The rows come from 4 hidden closed curves, with some noise, and rows from the same curve form a group. Each curve winds through 4 dimensions. The rows are also pushed far along 2 directions, which tell nothing about the answers.
Known rows, each followed by its group:
17	-11	25	-23	16	-1	-20	1	31	-31	-10	17	-5	-14 -> (2)
32	56	-14	8	-17	-41	58	37	16	3	5	-41	-4	-27 -> (3)
4	-27	6	-25	3	-9	-27	-2	33	0	-6	20	24	-3 -> (3)
-3	1	-32	19	5	8	16	-20	-21	20	-5	2	11	17 -> (0)
28	-20	14	-27	-8	-15	-42	19	38	-23	-15	35	25	-13 -> (1)
-21	-19	16	-18	-7	-1	-16	3	-2	12	14	-10	-5	-4 -> (2)
19	-1	-5	-16	9	-19	4	3	36	2	-11	5	23	-8 -> (1)
-14	6	6	-3	14	4	8	-7	-6	28	-3	-24	-8	5 -> (2)
-17	-26	-20	5	5	11	1	-27	-13	15	7	9	13	15 -> (2)
-3	-16	-17	0	-1	-1	-2	-11	-2	10	0	11	18	8 -> (0)
1	0	-13	0	3	-9	8	-3	8	20	-4	-2	21	6 -> (1)
-19	17	-15	10	-8	4	5	-10	4	6	10	-11	-13	-4 -> (0)
-28	-13	9	-4	-14	4	-8	4	-19	16	20	-16	-9	1 -> (2)
21	-36	27	-42	-2	-16	-48	16	48	-26	-9	36	25	-17 -> (0)
-17	-36	-15	20	-9	34	-28	-25	-53	-7	5	35	-4	24 -> (1)
5	1	2	-18	-7	-17	2	9	20	-16	13	-6	-13	-28 -> (2)
12	-12	-4	2	0	-5	8	1	1	-14	3	16	15	3 -> (3)
0	-49	37	-38	-2	0	-54	6	30	-28	3	35	12	-9 -> (2)
-15	14	-10	21	-17	5	16	2	-20	-1	17	-11	-12	3 -> (0)
45	47	-10	-3	0	-33	30	28	32	-8	-18	-16	0	-26 -> (0)
1	-26	1	-5	21	16	-23	-21	5	1	-18	28	17	19 -> (3)
4	-26	0	15	9	23	-12	-13	-28	-18	-8	33	11	25 -> (0)
11	-1	-7	-2	8	-8	5	-2	17	2	-9	7	21	4 -> (2)
0	17	-2	22	-21	-7	33	22	-30	0	19	-19	-3	4 -> (3)
17	17	-16	8	11	-6	24	-5	7	-3	-10	-2	3	-1 -> (1)
7	11	15	-13	12	1	-22	2	32	-5	-18	6	0	-5 -> (3)
-27	-4	3	12	-3	11	10	-4	-32	23	14	-20	-6	16 -> (1)
-9	-15	17	-1	4	10	-12	0	-8	1	1	6	5	12 -> (1)
49	-19	12	-33	19	-16	-29	4	57	-38	-30	45	25	-17 -> (0)
34	54	10	-18	3	-33	12	32	54	0	-21	-27	-5	-31 -> (3)
12	15	-10	10	-23	-6	0	17	-15	-7	1	1	-10	-10 -> (1)
11	-20	2	1	-3	-3	2	2	-2	-20	6	21	16	4 -> (3)

New rows, each followed by its group:
-16	20	-11	19	-9	5	28	-2	-31	6	18	-27	-27	-3 -> (2)
9	-32	20	-23	4	-6	-31	7	14	3	-10	18	24	5 -> (3)
-36	7	-23	25	-8	21	8	-24	-26	17	16	-10	-13	14 -> (0)
16	15	-13	-3	7	-17	22	3	23	10	-8	-9	13	-6 -> (1)
-8	5	16	-6	6	11	-26	-4	23	-10	-9	10	-5	1 -> (3)
-3	47	-22	45	-5	8	48	5	-44	16	2	-31	-17	16 -> (1)
42	-2	21	-17	2	-15	-13	23	31	-42	-16	26	10	-16 -> (0)
-24	-31	7	-7	3	12	-10	-15	-17	7	14	2	-5	6 -> (1)
-42	-12	-5	20	-2	34	-19	-28	-18	2	13	11	-5	25 -> (3)
11	-19	25	-20	21	7	-23	-6	24	-25	-13	21	-2	-5 -> (2)
-8	5	-9	5	-7	-8	11	6	-14	34	2	-20	11	8 -> (3)
-24	-16	12	-4	-14	6	-12	3	-18	9	18	-6	-6	4 -> (2)
-5	14	4	10	11	9	15	-5	-15	3	-1	-15	-17	4 -> (2)
-11	11	-25	8	-8	-9	29	-5	-9	23	13	-24	-3	-4 -> (2)
-11	4	10	1	10	16	-22	-10	9	0	-12	7	-3	10 -> (3)
4	4	15	-7	20	4	0	-3	9	-1	-11	-5	-8	-1 -> (2)
-18	-35	14	-4	-3	21	-41	-8	-17	1	-1	26	9	21 -> (0)
-6	-13	11	6	-7	5	-5	10	-28	11	3	-2	10	17 -> (3)
21	28	-7	9	-15	-25	39	27	3	-9	9	-18	2	-14 -> (3)
29	31	-1	6	5	-10	20	13	14	-17	-14	-3	-4	-10 -> (1)
2	23	5	0	8	0	-3	2	15	8	-16	-9	-4	0 -> (3)
14	7	-11	7	-2	-11	23	6	1	-2	0	-3	10	-2 -> (3)
-20	16	-18	13	-13	-3	17	-4	-3	22	14	-20	-1	4 -> (3)
16	0	-17	10	10	3	7	-10	-2	-1	-15	14	12	9 -> (0)
24	-33	27	-21	-3	-9	-24	17	24	-43	0	36	19	-8 -> (3)
-2	-14	-8	0	-7	7	-6	-7	-19	-14	8	9	-19	-10 -> (1)
12	-14	21	-18	-3	-12	-17	19	9	3	-7	5	16	-1 -> (3)
-5	-25	-8	16	-2	11	7	-10	-27	-8	10	19	14	20 -> (3)
-42	-18	-1	6	6	20	-2	-21	-36	40	13	-20	-8	21 -> (2)
9	9	-9	0	-14	-7	5	7	-11	-14	7	-6	-23	-22 -> (1)
-5	2	-20	7	3	-4	18	-10	-2	20	3	-9	11	6 -> (2)
32	12	19	-13	-10	-21	-1	32	29	-38	-1	8	1	-24 -> (0)
-4	90	-8	25	-17	-17	46	30	5	25	3	-68	-32	-16 -> (3)
-2	-12	5	-11	-4	-2	-6	-2	7	-19	12	5	-12	-17 -> (2)
-4	-29	22	-23	28	11	-27	-18	17	1	-14	14	5	6 -> (2)
-2	8	11	2	-17	-6	2	20	-3	-3	10	-9	-2	-4 -> (2)
-40	-26	-6	13	0	32	-25	-33	-13	0	13	22	4	25 -> (3)
29	-2	31	-23	-11	-25	-9	37	27	-28	-1	8	10	-19 -> (3)
-7	-21	-16	16	7	14	7	-20	-24	6	0	17	16	24 -> (3)
5	-10	20	-12	22	9	-13	-9	13	-12	-13	10	-4	1 -> (2)
-33	22	-30	28	-16	4	31	-8	-28	37	19	-32	-5	13 -> (3)
12	16	-9	-2	-16	-12	9	13	-6	-14	7	-11	-25	-27 -> (1)
-5	11	-18	30	-14	-1	39	5	-37	6	17	-14	1	12 -> (3)
-1	-4	4	10	-4	5	-1	4	-9	-5	1	9	11	15 -> (2)
-4	23	-12	-1	-13	-17	14	11	21	12	10	-21	2	-13 -> (3)
-12	14	-4	31	-22	2	32	17	-48	11	20	-23	-6	15 -> (3)
42	-8	14	-40	13	-32	-17	14	74	-25	-20	25	30	-25 -> (2)
-40	-52	7	15	-4	40	-32	-26	-51	3	15	30	9	40 -> (2)
10	-7	16	-7	-5	-5	-13	15	13	-18	-1	15	12	-1 -> (2)
3	29	16	-23	-18	-34	13	35	25	14	14	-45	-16	-35 -> (2)
23	6	23	-23	12	-11	-7	12	36	-28	-10	4	-10	-23 -> (2)
-19	-41	-4	-4	6	14	-25	-21	-13	20	-1	21	25	25 -> (3)
15	25	-11	8	-25	-16	5	26	-6	3	0	-8	-1	-10 -> (1)
-16	-7	-9	3	-9	3	7	-9	-16	-1	19	-8	-15	-6 -> (2)
7	-12	-1	-4	16	6	-11	-13	9	3	-16	17	15	11 -> (3)
11	-51	11	-21	27	15	-43	-25	23	-17	-23	53	30	16 -> (3)
